The rows of each matrix lie in a flat space through zero, up to rounding. After each matrix: how many dimensions does the smallest such space have?
In the rows, 128 means zero.

[[150 153 114 143 135 127 138 110 134 110]
 [153 117 109 128 129 106 124 110 118 137]
 [114 109 152 131 113 125 140 154 140 140]
 [143 128 131 146 140 125 118  99 128 124]
 [135 129 113 140 121 132 159 140 129 128]
 [127 106 125 125 132 124 115 119 115 142]
 [138 124 140 118 159 115  55  67 112 127]
 [110 110 154  99 140 119  67 110 116 140]
 [134 118 140 128 129 115 112 116 130 134]
 [110 137 140 124 128 142 127 140 134 121]]

5

[[ 68 141 183 112 123 126 138 192 111 129]
 [141  86 176 126 108 126 134 119 137 140]
 [183 176  43 140 173 150 117 134 143  87]
 [112 126 140 110 116 125 133 108 101 130]
 [123 108 173 116 110 111 150 129 126 137]
 [126 126 150 125 111  58 191 119 144 155]
 [138 134 117 133 150 191  62 150 109 118]
 [192 119 134 108 129 119 150  86 114 121]
 [111 137 143 101 126 144 109 114  72 134]
 [129 140  87 130 137 155 118 121 134  90]]

6

[[224 124 123 108  82 140 114  66 136  72]
 [124  85 125 113 140 118 148 104 137 133]
 [123 125 111 129 131 122 122 112 134 125]
 [108 113 129 125 148 119 140 137 128 140]
 [ 82 140 131 148 122 140 122 146 126 158]
 [140 118 122 119 140 116 133 122 129 117]
 [114 148 122 140 122 133 109 140 115 119]
 [ 66 104 112 137 146 122 140 115 150 177]
 [136 137 134 128 126 129 115 150  94  92]
 [ 72 133 125 140 158 117 119 177  92 122]]

5

[[ 96 130 105 139 100 103 139 123 117 100]
 [130  82 120  96 100  90 126 103 121 111]
 [105 120  56  89 184  94 142 182  92 104]
 [139  96  89  78 118  91 144 151 121 138]
 [100 100 184 118 109 176 113  58 181  72]
 [103  90  94  91 176  98 118 126  99  74]
 [139 126 142 144 113 118 119 111 119 135]
 [123 103 182 151  58 126 111  50 147 106]
 [117 121  92 121 181  99 119 147  85 105]
 [100 111 104 138  72  74 135 106 105  97]]

5

[[169 128 162 108 163 132 184 138 116 126]
 [128 128 128 128 136 131 104 117 125 101]
 [162 128  49  90 227 207 195 169 118  29]
 [108 128  90 134 111 136 146 149 139 156]
 [163 136 227 111 139  90 126  96 118 137]
 [132 131 207 136  90  77 111 102 128 183]
 [184 104 195 146 126 111 171 128  93 152]
 [138 117 169 149  96 102 128 120 117 168]
 [116 125 118 139 118 128  93 117 127 113]
 [126 101  29 156 137 183 152 168 113  94]]

4

[[100  78 101 164  73 111  81 122  86 131]
 [ 78  18  94  13 110 172 205  76 178 159]
 [101  94 111 102 144 150 131 114 127 114]
 [164  13 102 202 135 101  82 131 183 113]
 [ 73 110 144 135  89 142 195 118  98 104]
 [111 172 150 101 142 158 211 163 181 143]
 [ 81 205 131  82 195 211 212 177 215 135]
 [122  76 114 131 118 163 177  67 188 131]
 [ 86 178 127 183  98 181 215 188 238 171]
 [131 159 114 113 104 143 135 131 171 182]]

7

[[119 129 120 119 131 127 121 117 146 142]
 [129  67 137 124 122 136  83 128 163 109]
 [120 137 117 119 119 121 135 112 132 147]
 [119 124 119 117 122 124 122 112 144 144]
 [131 122 119 122  85 111 151 109 103 142]
 [127 136 121 124 111 119 144 117 116 140]
 [121  83 135 122 151 144  73 132 184 113]
 [117 128 112 112 109 117 132 101 139 155]
 [146 163 132 144 103 116 184 139  57 123]
 [142 109 147 144 142 140 113 155 123  94]]

3

[[161 179 116 170 139 197  96  74 111 157]
 [179 144  81 144 142 195 140  74  91 105]
 [116  81 102 107 144  92 149 158  96  70]
 [170 144 107 127 119 179 154  84 130 127]
 [139 142 144 119 103 142 146 113 165 155]
 [197 195  92 179 142 244 106  35  98 152]
 [ 96 140 149 154 146 106  76 151 117 148]
 [ 74  74 158  84 113  35 151 201 158 111]
 [111  91  96 130 165  98 117 158  69  70]
 [157 105  70 127 155 152 148 111  70  64]]

3

[[197 142 123 158 147 162  72 120 120 155]
 [142 199  85 154 139  99 116 119  84 115]
 [123  85 172 131 107 160 113 101 171 133]
 [158 154 131 240 171 178  83 117 162  88]
 [147 139 107 171 203 149 113 151 112 153]
 [162  99 160 178 149 233  90  64 158 154]
 [ 72 116 113  83 113  90 209 170 137 104]
 [120 119 101 117 151  64 170 149  84 158]
 [120  84 171 162 112 158 137  84 196 143]
 [155 115 133  88 153 154 104 158 143 192]]

8

[[188  86 109 125 120  92 138 100 105 136]
 [ 86  40 113 150  95  69 160  79 152 131]
 [109 113 148 110 122 131 134 116 139 144]
 [125 150 110 158 143 150 113 163 123  97]
 [120  95 122 143 145 125 142 108 113  87]
 [ 92  69 131 150 125 141 129 117 138  84]
 [138 160 134 113 142 129 132 132 119 145]
 [100  79 116 163 108 117 132  95 139  58]
 [105 152 139 123 113 138 119 139 150 141]
 [136 131 144  97  87  84 145  58 141 131]]

6

[[ 51 125  90  48 206  86 237  72  77 168]
 [125  47 118 142 152  49 106  61 184 214]
 [ 90 118  64 170 194  67 109 105  87 122]
 [ 48 142 170 134 110 142 174  68 102 128]
 [206 152 194 110  59 193 105 144 196 132]
 [ 86  49  67 142 193  28 128  91 122 184]
 [237 106 109 174 105 128  23 205 182 113]
 [ 72  61 105  68 144  91 205 160  96 160]
 [ 77 184  87 102 196 122 182  96  59 103]
 [168 214 122 128 132 184 113 160 103  63]]

5

[[142 139 129 119 100 125 119 128 135 120]
 [139 111 166 146 161 132 108 133 133 145]
 [129 166  89  95  52 112 139 115 108 118]
 [119 146  95 113 103 119 138 114 116 121]
 [100 161  52 103 106 108 148  87 102 116]
 [125 132 112 119 108 134 143 138 139 108]
 [119 108 139 138 148 143 145 151 136 125]
 [128 133 115 114  87 138 151 152 140 104]
 [135 133 108 116 102 139 136 140 162  88]
 [120 145 118 121 116 108 125 104  88 156]]

4
